Each cloud of rows lies close to a flat space through zero, with a little noise off it, and is much wider in some directions of that space than in others. After each cloud: how many dimensions does that space have?

[[-23  -2  -1 -17  15  -1 -27  22  -4   0  23  -4  -7  -5  -9 -12  20  20]
 [  1   4  -4   9 -36 -14  -4   3 -10   8 -12 -11  -1 -11  -6 -15 -12   7]
 [  0   9   3   5   6  -2  -3  -6  27   0   5  12  21  25   9  28  -6 -15]
 [  1  17 -12   2 -32 -12   8   2  21  15  16  12  -1 -11   0   5 -28   3]
 [-16   3  -8 -10  -6  29   0   3   6   6   8  -7 -14   3  -1 -12  -8  34]
 [ -4   2  -1   6 -13   6   9  13 -16   4  -2   9 -11  15  -3 -22  -1  11]
 [-35   5 -11 -15 -14  20   2  27 -18  15  -1  -1 -25  29  -9 -26   8  32]
 [ 17   0   6  -3  -4  -2   8  -8  10   0  -9  -4  16  -2   6   6  -8  -9]
 [ -4  -9  -6   2 -18 -16 -17  19 -32 -12 -34 -10  13   7  -1  -1  13 -15]
 [ 13   3   1 -14  10  11 -23  -6  43 -24   4   3  45   0  13  36   0  -5]
 [-22   5   4   6  -3  -5  -3   5   1  11   9  13 -12  -6 -14 -25  14  26]
 [  8  16  -3  13 -32 -28   3   2   5   7   6   6  -3   7  -2   9 -16 -24]
 [ 28   4  -6 -14 -14  -2   1   3  15   6  22 -15  13 -29  11   8 -38  -1]
 [-25 -11 -21  13  10  21 -18   8 -41 -18 -11  -5 -24  -2   1  -5   3  13]
 [ 30  -4  19   2 -11  -6  20 -18   0  20   1 -25   3 -22  -1 -20 -21   4]
 [-12   4  12  17 -16 -32 -19  -2 -21 -24 -17  -5 -30  20 -23   8  35 -39]
 [  6  -7   3   7   7   9   0 -21 -10  -6 -11 -27 -10   7   6  17 -12 -18]
 [-26   1 -14   3 -19  -6 -10   6 -23  -3 -19  -6 -20 -12 -13 -15  14  16]
 [ 12   3 -14 -14  -8   4   7   6   5 -27 -28  13  17  -6   4  16  11 -13]
 [ 31   2  14   1  -2  11 -24   1   8 -30  50 -14 -13 -15  -3  -3 -14   4]
 [-32   4 -21  23  10 -15  -4   8  12  16 -10  47  23   9   6  17   2   0]
 [-13   7   5 -34  30  35  36 -13  21   9  14   5 -40   9 -10  -8  21  18]
 [  9  -1   2 -15  11   9  16 -18  10  12  10 -21 -15 -18   2   3 -13   2]
 [ 28   5   2 -23 -25   5  -7  13   0 -22  18 -22 -10  -8  -1   0  -9 -10]]

11

[[  8  -1  -2   6  -5   4   3  -6  -7  -4  -5   2   7   1  -3  -4   8  11]
 [  4   9   2  14  18  27  15  -1  25  -3  -3  14  -5 -32   5  -8  16  21]
 [ 18 -19  14  18  -6  -8   7 -20 -26 -11  11   8  13  -4   8  -8 -18  -7]
 [ -5   0  -5  21  11  14   6  24  -2   2  -3   8  -6 -16  -4   1  11   4]
 [ 10  16  12 -13   6  13  -2 -17  38  -7 -12   6   7  -9  -7  -8  12  19]
 [  2   8  -6  -6  -7   0   0 -11   2  -4  -4  -2   7   7   2  -1  10  11]
 [ -2   3  -9   3  13   4  -5  15   7 -14   1  -1   0  -6  -1   6   7  17]
 [  1   7  13  20  11   8   6  13   4 -16   4  20   2 -16   0   2   5   3]
 [ 12   2  10 -10 -11  -5   0 -28  -9 -15   8   5  16  16   2  -2  -2  10]
 [ -5   8  22   1  -4  23  -6  29  -9  16  15 -31 -14 -31  14  25 -30 -20]
 [  2  13  -1   2  -7   4   8   5  17   1  -7  12  -9 -10  -5 -11   5   0]
 [  3 -10 -17  10 -15 -25  -2  -5 -28  -9  -5  -1  11  21  -1  -1   1  -2]
 [  7 -16  21   0 -10  -6  -6 -12 -20  18   3 -20   5  -1   6   6 -28 -29]
 [  1 -24  11  19  -1   0  -6  16 -41  11   8 -17   5  -3   4  15 -20 -19]
 [  9   2  12 -11  -9  -6  -3 -15  16   8 -12   2   1   2  -9 -12  -6 -10]
 [  8   3  10  23  -1  21   7  14 -22 -16  21  -5   1 -29  17  13 -11  11]
 [  0 -29 -12 -12 -18 -33 -10 -12 -36  16   8 -26  -2  27   6   2 -31 -29]
 [ -7 -12  -6 -18   8 -12  -5  -2  15  14  -7   2  -8  17 -12  -9   0  -9]
 [  8 -10   0 -10  -7  -6  -1 -12   5   8  -6  -1  -2   6  -7 -13  -7  -4]
 [  4  19 -15  -7   1  14  12 -22  31  -6 -15  15   3  -1  -3 -18  34  33]
 [ 14  14  18 -14 -10  21   2 -10  33  15 -13  -6  -6 -20  -8 -12  -4   3]
 [ -5   0  17 -26  20   1  -5  -6  42   8  -7  17  -7   9 -19 -11   5  -4]
 [  5   2 -10  19  -4  25  12   3 -19   4  -1  -8   4 -18   9   4  14  21]
 [  4  15  -6  -3 -10   9   4   1  15   1  -6  -8  -7 -18   5  -3   1   9]]

10

[[-17 -17  -3   7   5  -9  -9 -20   6  18  15  13  10   2  -5   2 -13  -2]
 [ -7   1   7  -1   5   4  -5   0   1   0   5  -7   1  -1   0   2  -4  -3]
 [  3 -16  20  -8   4  25 -29  -5  -2  13   8 -22  11  -5   9  -5  -5  -9]
 [  2 -12  14  -5   1  16 -17  -4  -2   5   2 -16  10  -6   9  -3  -1  -4]
 [ 22  10  -4  -8  -6   9  -1  19  -8  -1  -8  -4 -17   7  -2  -8   6  -6]
 [  6  -5   6  -2  -6   1   2  -2  -3 -10  -9  -7  10 -10  10  -1   9   9]
 [ 12 -13  30 -15   1  36 -32   3  -6   5   2 -36  12 -10  18  -7   2  -8]
 [ 12   8 -15   1  -6  -7  11  10  -4  -1  -7  14 -14   8  -7  -5   4   0]
 [  7   1  15  -9   4  20 -15   9  -4   2   4 -21  -2  -2   5  -4  -2  -9]
 [-13  11 -16   8   5 -17  17   0   5  -1   6  20 -12  10 -14   7  -7  -2]
 [  2   5 -19   5  -4 -14  10   2   0   4  -1  23 -11   9 -12  -2  -1   1]
 [-25 -21  18   2  14  11 -27 -22   8  18  24 -10  19  -4   2   5 -19  -8]
 [  5   9 -17   3  -5 -14  16   7   0  -2  -6  17 -12   8  -8  -2   4   2]
 [  0  -6   6  -3   2  10 -14  -2   0  10   5  -6   1   1   0  -2  -6  -7]
 [-13   5 -10  10  -1 -22  18  -7   6 -11  -3  14   3  -2  -3   8   3  11]
 [ 14   2  -3  -5  -2   8  -5  11  -6   7  -2  -1 -11   7  -3  -7   1  -8]
 [ -2 -17   7   0  -1   4 -14 -13   0   9   4  -5  16  -6   6  -2  -1   2]
 [ -5   3 -18   8  -4 -22  17  -6   4  -2  -4  24  -2   3  -8   3   2   8]
 [ -5  10  -7   3   2  -9  13   4   2  -8  -3   7  -8   3  -5   4   1   3]
 [  0  -3  -7   3  -5 -11   9  -6   1  -4  -5   9   4  -3   1   1   5   9]
 [-10  -6  -1   3   4  -4  -3  -9   4   8   6   5   5   1  -4   2  -6  -1]
 [ 10   2 -13   3 -12 -16  18   2  -3 -11 -16  14   2  -3   2  -1  15  15]
 [-12   1   2   3   5  -5   2  -7   4  -2   4   1   5  -3   0   5  -4   2]
 [ 13  15 -17   0  -5  -7  14  15  -5  -2  -7  12 -20  11  -9  -4   3  -2]]

4

[[-10  38  15   3  23   3 -20  24  18   5  -5  -6   5  15 -15  -3   8   7]
 [ -7  25  12   0  19   3  -4  13  11   4 -12  -9  11  -8 -15   2   5   3]
 [ -6  30  16  -3  20   9  -1   3   9  10 -10 -20  14 -23 -18  11   4   2]
 [-13   1  12  -1  -3  -1   4   0  -5  12  -9 -12  14  -9  -4  -5  -7   1]
 [  1   6 -10 -14  18   5   2 -20  -3 -10  -1  12   1 -20  -5  13 -11  -2]
 [-18  23  15   0   8   2  -3   5  -2   7  -8 -11  15  -7  -9  -2  -2   3]
 [ -4 -17  -3  10 -39  -7   6  -6 -29   5  11 -12   2  15  12 -28   6  -5]
 [  1 -10  -3 -11  16 -10   5  -2   5   0 -20  20  14  -6  -8   3 -17   0]
 [ -1  -5  16  15 -22 -10  34  -6 -20  -4  -1  -4  38 -41  20   6 -16  15]
 [  2 -14 -13  -8   8   2 -12   1  10  -4   2   8 -23  21  -1  -9   8  -7]
 [ -4 -13   7  15 -36  -9  13  -9 -26   0  23  -3  11   6  26 -16  -4   8]
 [ -1  -6  -1 -12  -3   3   9 -20 -11   1  -2  -1   4 -17   3   4  -3  -9]
 [  5  -2   7   1 -10 -11  18 -10 -15  -4   2  10  23 -14  15  -4  -4   5]
 [ 15  -9   0  21 -15  -9   9  15  -2  -4   9  -5   6   3   7 -11   3  14]
 [-13   4   4  -7   4   0 -13   7   2  22 -24  -9   3  11 -25  -1 -10 -11]
 [  6  -7 -12   2  13   8  -2  12  18 -11   1  -7 -20  -5  -7  -1  11   4]
 [  5  -6  -5  -4  12   0  -6  -2  11  -4   3  17  -6   6   1  10 -11   4]
 [ -3  22 -11 -11  20   5 -15  -3   1  -2 -14   5  -3   1 -23   7  -1 -12]
 [  6  -3 -13  -5  -9   0 -14  -5  -7   4   4   3 -19  26  -3  -5   9 -15]
 [  7 -15   7  12 -24 -13  14   8 -10  11 -13   1  17  -4   4   8 -12   0]
 [  2 -24  -7  -8  -4  -3   3  -4   1   4 -10   5  -7   2  -2  -2  -5  -7]
 [  3  -8   3  -1   4  -1  12  -4   2  -6   5   4   7 -14  10   1  -3   9]
 [  4 -13  -2  -8   8  -1   8 -13   5 -14  19  17  -5  -4  23  -3   3   8]
 [  8 -10   8   5 -12  -5   9  -6  -7   7  11  -2  10   0   9  -4  -4   7]]

10

[[ -8  -2   4   8  23 -13  17   2   1 -10 -18  16  -1 -25  29 -15 -36  -9]
 [ -7   0  -1   8  10  -2  11   2   1  -4 -10   9  -2 -11  11  -9 -20  -3]
 [  6   1   0  -7 -13   4  -8  -2   1   3  10 -11  -1  12 -14  10  20   3]
 [  7   3   0 -14  -7  -7  -8  -8  -3   0   5  -2   3  -4  -2   1   3   0]
 [  3   2  -2  -6  -7   2  -5  -3  -3   3   4  -3   3   4  -6   5   8   1]
 [ -5   2  -1   9   9   3   6   3  -2   0  -7   6  -2  -4   7  -5 -13  -1]
 [ -8  -1   1  14  12   2   9   6   2   1 -14  10  -2  -5   9  -9 -18  -2]
 [ -3  -4   4   6  -1   4   2   5   6  -2   5  -6  -4   9  -2   4   9   0]
 [  4  -4   1  -1 -13  11  -5   5   7   1  13 -14  -5  18 -13  13  26   2]
 [  0   0  -1   3  -4   6  -4   1   0   6   2  -5   1   9  -9   3  10   3]
 [ -3   5  -5   3   6   1  -1  -2  -7   3 -11   9   4  -5   2  -8 -12   1]
 [  7  -1  -1 -14 -10  -7  -6  -6  -1  -3   9  -6   2  -2  -1   7  10  -3]
 [  7   2  -4 -15  -8  -5 -10 -11  -7   2   6  -1   6  -3  -8   2   3   3]
 [ -1  -2   4   1   1  -1   3   3   6  -3   5  -4  -3   3   2   4   2  -4]
 [ -9   3  -6  22   8  16   3   8  -1   6 -11   5  -1  12  -5  -3  -4   6]
 [  2   1  -1  -6   0  -4  -3  -6  -5   0  -2   3   4  -7   2  -5  -8   0]
 [  1  -5   6  -2   5  -8   7   0   6  -7   0  -2  -3  -8  11  -3  -8  -5]
 [ -4   2  -3  12  -3  12  -4   4  -3   9  -4  -2   0  14 -11   2   8   6]
 [  5   1   0 -13   0 -10  -1  -8  -2  -2  -1   3   4 -13   6  -3  -7  -2]
 [  2   1  -4   2  -9  10  -7   2  -1   7   6  -5  -1  15 -16   7  18   6]
 [  1   4  -3  -6   1  -5  -3  -5  -7   3  -5   6   6  -8   2  -3  -6   1]
 [  2  -3   1  -1  -7   5  -3   2   3   0   7  -8  -2   9  -5   7  14   2]
 [ -3  -1   0   6   1   5   2   4   2   2  -2  -2  -1   4  -3   2   2   1]
 [  6   0   1 -13  -4 -10  -4  -7   0  -4   4   0   2  -9   5  -1  -2  -3]]

3

[[ 29 -22 -16  24   2   2 -12 -21   7   8  15  29 -12  28  30 -20  16  -7]
 [ -5 -18  -9  23  17 -26 -31   8   6  14 -10   9  24 -12   8 -27  42 -24]
 [ -2  -8 -14  12   1 -17 -27  16  -7   0  -9  -1   6  -5   6 -24  26  -7]
 [-10   6  12   1 -18  10   7  30  -5 -15  -7 -48 -10 -18 -24  14 -27  21]
 [ -3   4  -6 -14   8 -16   3 -31 -16   9  -8  39  19  10  20   3  22 -23]
 [ 16   4   6  14 -16  24  11  17  14  -4  15 -21 -12  -1 -20   6 -19  16]
 [-12  -7   1  30   6 -20 -44   9  10   6  -8 -24   8   4   2  -4 -15  12]
 [-14   2  -1   5  -4 -18 -23   8  -9  -3 -12 -16   1  -2   1  -2  -8   6]
 [  9  -2  -3  29 -21  18 -18  45   6 -11   2 -45  -8  -3 -18  -9  -4  29]
 [  2 -10   2  12   8 -15  -5  -7  12  15   4  21  14   1   7 -11  20 -26]
 [ 12 -19 -15  32  -4 -26 -26 -24 -19   6  -6  11   1  11  28  -7   6 -14]
 [  7   5   0 -24   2  25  19   0  13  -3  13  22 -10  25   9  -7  10   8]
 [  1   8  13 -26 -12  32  32  12  10 -15  14 -15 -32  10 -10   9 -31  23]
 [  5  15  -9  -3  10  -4  -9 -17   0   8   4  21  12   2  -5   5   4  -1]
 [-14  29  10 -20 -25   7   7  21  -8 -14  -1 -24 -11   4 -22  18 -36  25]
 [-16   9  -7  -8 -15 -33 -26  -8 -23  -2 -11  15  -3  25  22  -6  -7  -4]
 [-22  20  -4 -25   7 -42 -15 -37 -19   9 -11  40  11  11  14   9  -8 -21]
 [ 15 -32   1  31  22  11   5   7  19  11   1  -7  17 -28  -3 -12  37 -18]
 [ 13 -24  -4  18  21   5  -4  -9  15   8   5   5   1  -5  10 -12  16  -8]
 [ -6   2  16  -7  -9  24  21  19   7 -10   2 -30 -10  -3 -14  14 -21  20]
 [-22  17  19 -20  20   8   8  -7  13   0  -4 -16   8  -7 -17  27 -32  19]
 [-16  14  -9 -18   8 -31 -20 -20 -15   7 -11  34  15  13  16  -5  12 -15]
 [ 26 -17   6   9 -15  52  41  50  20 -11  15 -30 -10 -25 -26 -14  30   5]
 [-31  24  16 -30   9  -9   1  -1   6   1  -8  -1  11   1 -11  17 -22   7]]

9

[[  9   6  10   6   7  25   6  -4  18  11  -3   9   1   7 -16   0  14  -1]
 [ -6 -10 -22   1 -25  13   1  -5 -12 -17 -17 -17  -2  21 -10   6 -26  -4]
 [  3  -4   4  14   3  23 -24 -15 -23 -24 -12 -22  -3  32 -15  15   3  11]
 [  7   0  18   5   5  35 -11  17   0   9 -23  31  -7  18 -32  -3  -1  -6]
 [ 10   5   9  -5   9  10  -6 -19   9   3   2 -14 -13  -8   2  19  -5   2]
 [  3  -1   4  -4   3   1  -7  11  -9   7  13   0  -4   7   2  -6   6   9]
 [  9  11  28   2   8   7   0 -19  20  26 -12   1 -12 -11 -24  19  17  -4]
 [  2 -13 -17   3  -9   7  20  -7   6  -1  10 -30  25  -6  -1   6  -1   3]
 [ 13  15  14  -7  17  34 -26 -11  -2  -4 -31  26 -25  22 -19  12  -5 -11]
 [  0   3   1   1   4   8  11  17   7  16  18  11  15  16   0 -21  18   8]
 [  6   3  30  -8   1 -15  -5  19  -3  20   8  12 -19 -34  10 -12  -6   6]
 [ -8 -13 -14  -5  -4 -37  27  16  20  30  38 -11  31 -25  10  -2  18   3]
 [ 10  -6   6  -5  16 -13 -16  12 -10   1  13   8  -3 -24   6   1  15   1]
 [ -1  14  14   3  -4  -6  16   1   0  17  24  -9 -20  -1  10 -25  25  13]
 [ -2  -2   0  -6   4 -31  13   1  19  25   9   7  14 -30  -3   6  23  -9]
 [-22 -17 -14  13 -19 -18  11  10 -11 -12  14 -26  -3  -7  11  -2 -19   7]
 [ 14   7  -1 -13  19  28  -8  -6  -9  -9  -3   5 -14   1   5   3  -7  -4]
 [-13  -1  -2  -2 -18   2  31  28  -2  21   9   9  -2  -1   0 -32  -7  -1]
 [  2   4   0 -15  -3  -4   3  20   6  25  -2  30  -6  -3  -8 -12   5 -10]
 [ -7   0 -21  -3 -28  12  12   1  -5  -5 -21   2   8  30  -9 -13 -18  -7]
 [-13  -6   1   0 -15 -14  13  31   0  22   0  22 -19 -16 -14 -16   2 -10]
 [  1   4   6  -9  12 -13   5   0  10  17  -9  20   5 -21  -7   6  13 -15]
 [ -4 -12 -40 -10 -14 -27  17  -4  -1  -9   7 -12  19 -16  12   1   0 -12]
 [-16 -13 -16  23 -37 -10  38   7  34  11  -6  -2  30  -2 -21 -11   3  -8]]

12

[[  2  22  -1  48   8 -22  34 -17  11   9 -15  -8 -19  41  -4  -6 -40  10]
 [ -3   7   7 -24  -5  -9 -13   6 -14 -10  -1   3   6   3   4   3   7  -7]
 [-45 -17 -35  18   3  47 -17   7  -8  10 -12  -1  24 -27  -9 -14  13  44]
 [  2  -2  21 -19 -17   9   8   6  -1  17  -4   7  -2   5  -8   8   0  -1]
 [ -8  -4  -9   3   7  -1 -55   2 -15 -17   6  -8 -26 -10   8  -3  12 -41]
 [-21  19 -17  13   2 -15 -20 -17   0 -20 -14   8   3   0   5 -14 -12  -7]
 [ 14   3 -14   3  -9  11 -37 -40   9 -32  42  -9  20   1  16  37  18 -32]
 [ -4   9  23  15   8  -7   7   8 -44   3 -11  29  -9 -28 -11 -29  34  21]
 [-25  -4 -25  -1 -11  30 -25 -16  -2 -18  15   3  -5 -28  16  -2  11   6]
 [ -8   1 -34  17   3 -15  17  -7  13 -13   7  -4  -7   8  14 -16  -5  -6]
 [-21  -6 -10 -13  -8  10 -10  13  -6  17 -17  10  22   6 -12  -5   3  10]
 [-12  13  10  -5  -4   4  21   8 -17 -15  19 -16 -16  10 -13   4  14  -2]
 [ 15 -14   1  22   1  -4  -3   4  -1  30 -14  -4  20  22   4  13  -5  15]
 [ -8  11  -8  -7   2  18  14  -2   9  -3   5  11  -1   4 -16 -12  -9  12]
 [-22  -1   9  22   1  26 -23  -7  -8 -11  -8  -9   4 -50  -2   2   8  25]
 [ -7  10  -6  26  -9  31  -4   4   5 -16   2   2   1 -22  -8  -6   1  27]
 [-19  16 -12   4  -1 -15  -6 -10  16  -9 -19   7  -2   8  -8 -16 -24 -14]
 [-30 -18  -4 -25 -22   6   5  15  31   9  -7   3 -32 -24 -15 -20  -3 -45]
 [  7   3   9  27  -2   2  17 -23 -15  26   1   6  -9  31   7  11 -11  17]
 [-10  14  -7  17   6   6   0   4 -25 -25  13 -11   7  -2  -6  -1  24  16]
 [ 10   0  31 -28  -3  18  20  28 -12   5   6  21 -15 -27 -22 -15  22   8]
 [ -2  12 -30   7 -19  24 -34  -7  22 -33  21  -3  -1  -2  12  10  -8 -15]
 [-22  -7  -7 -10  -7  24 -10  -5  -9   2  11 -21  -9  13   7  20  -4   1]
 [ -7 -12  31   4 -25 -27  15   6   4  43 -35  -5 -21  21   1   7 -20 -20]]

13

[[ 24   9 -42 -42  10   8   7  23  12  10   5   3  10  -1  10   3  -9   9]
 [ 23  -8   6  28 -13   6 -10   3   8  27  20  22  -4 -18  -8  -4   8  -3]
 [-23 -14   8  14   2 -14  14  13  10 -11   2  27 -21  15  12   5  -5   4]
 [  2  13 -12 -15   5   2   2 -23  10 -10  24 -31   2 -28   7  14  10  -2]
 [ -3  19 -20 -27  12  12  -9  -7  -6   8  -2 -22  15 -12   7  -4 -10  -1]
 [-14  29   0  -8  -4  -2  -7 -25  10 -37  25 -50 -16 -19 -24  17  22  -8]
 [ 13  18 -28   7 -15  -3  -2   4  21   6  12  -9  15 -18   4  13 -27  -2]
 [ -3 -13  36  42  -3   4 -12 -14 -18  18 -10  16  -4   0  -7 -12  11 -14]
 [ 20 -16   4  -6 -12  -7   2 -12  -5   0  -5  -8  19   0   2  -6  -3  20]
 [  2  -8   5  -3   5  -6  11 -11   2  -8  -1  -4   1  -3  15   9   7   2]
 [ 16 -14  48  35 -17 -11  -1 -11 -23 -15 -29  -3  -5  20 -36  -5  26  -9]
 [  1  12 -11  -8  13  13  -5   7  -7  16 -13   0  10   1   5  -3 -10 -14]
 [ -2   5 -28 -20  10   6   3  25  12  12   5  17  -1   3  14  -1 -16   3]
 [ 34  -9   8  -4  -4  -1   7 -17   0  -3   7 -12   6 -16  -2   7  27   3]
 [ 11   0 -12  -3  -6  -5   4  22   1   4 -17  12   9  19  -7  -4 -17   4]
 [ -8  -2 -29 -20  21   2  14  14  21   9  20  20  -8 -11  39  12  -9   3]
 [ 31 -24  17 -12 -14  -3  -1  -3 -24  -3 -23  -3  14  20 -22 -20  13  22]
 [ -4   5   9  -7   0  -1  -1 -18  -5 -18   2 -26  -5  -5  -8   3  15   0]
 [ 12  -7  18  26   0   5  -3   7 -13  18 -20  18   1  10 -11  -9   5 -13]
 [ -6   9 -21 -25   7  -4  12   9  13 -17   7  -8  -6   4   6  11  -3   4]
 [ -4  28  -1  16  10  14 -13  -3 -13  17 -28 -14  17  -4  -1   2 -16 -37]
 [  8 -17  -8 -14  -8   1  -4  25  -4  14   2  32  -2  19  -8 -24  -5  25]
 [  2   5 -23  -8  21   4  11  14   7  19 -12  16  14   0  39  11 -27 -11]
 [-10   2  20  41  11   3   0 -11  -7  15 -16   8   5  -7  19   9  -9 -32]]

8

[[-22  -2 -15  -3   9  -9  22  12   1   2  18  -4  15  -5   1  22  26 -10]
 [  6  31 -18  24  15  12  -8   0  -1  -2  31   7  51   8   3  -9   3   0]
 [  9  25 -31 -21  30  18 -17 -11   6   5  20  10   6  -9   4  -1  20   6]
 [-37   1 -21 -25 -33   4  18  27   0   5 -29  -4 -21 -30   6  54  13   6]
 [ -3  22 -21 -12  16   0 -13  16  18  -8  20 -17  17   4  15   0  -2  27]
 [ 11  -9   0  -3  -9  29 -24 -16  13  26 -29  -5  -7  15  26  -9  -4  11]
 [ -1  26 -14 -15  45  20  16 -16   4  13   2  18 -35 -28  25   9   7 -14]
 [  5  19   5  -3  -1 -13   9 -10  -4   8 -11  17 -42 -36  -8 -15  -4  10]
 [-10  12  -1 -19  19   2  29   6  30   1  -3  -4 -29 -10 -12  37  21  -9]
 [ 12  -2   4  -3   2 -12 -14  14  -2  15  -2 -14  -1  14  28 -23 -31  -2]
 [-14 -29  28  32  -6  -7 -12 -10 -31  -9 -13   7  15  -2 -29  -6 -13 -16]
 [  8  11 -21   9 -19  -4 -25  21   5  -3  22 -18  39  18   3  -8  -2  21]
 [ -9  -4  23 -11   9  -8  26  -5 -12   4 -10  16 -34 -32 -16   9  11 -26]
 [ 22 -13 -22 -29   2   3  -9 -14 -11  12  17 -12   1  11   5 -14  -9  -8]
 [ 23  17 -18 -35   1   0 -17   5  25  -1   6 -12 -22  15  12   2  -5  12]
 [ -8  16   8  -8   5 -10  -8  -8   6 -15  17   4  -1   1  11   7  18   9]
 [ -6  -6  15  21 -12 -24   7   7 -22 -10   4  22  37   9 -17 -19   7 -12]
 [ -2  18 -19   8  26   1  19  18  20  12  12 -13 -25 -19  16  14   3   4]
 [ -3  14 -15  -6  21   7 -16   4  13 -17   8   3  12  -4  -7  -7   8  31]
 [-11  15 -13 -18 -25  18 -27 -17  -3   3 -40   6 -18 -22 -17  16 -12  26]
 [ -8   8  10   6  10 -11 -11  -6 -14 -38  28   1  31   6  -8  -5 -10   9]
 [ 17  -1   9  -1  22   5 -11  -5   6  -4  24 -13  13  17   7 -19  -8   1]
 [  4 -12  20 -45 -18  10   3 -27 -14  -9 -13  -9 -31 -14 -10  10 -15   0]
 [-15   1   6  15   9  -1  42  -1  -1  21  -3   1 -12 -20   7  15   7 -23]]

15
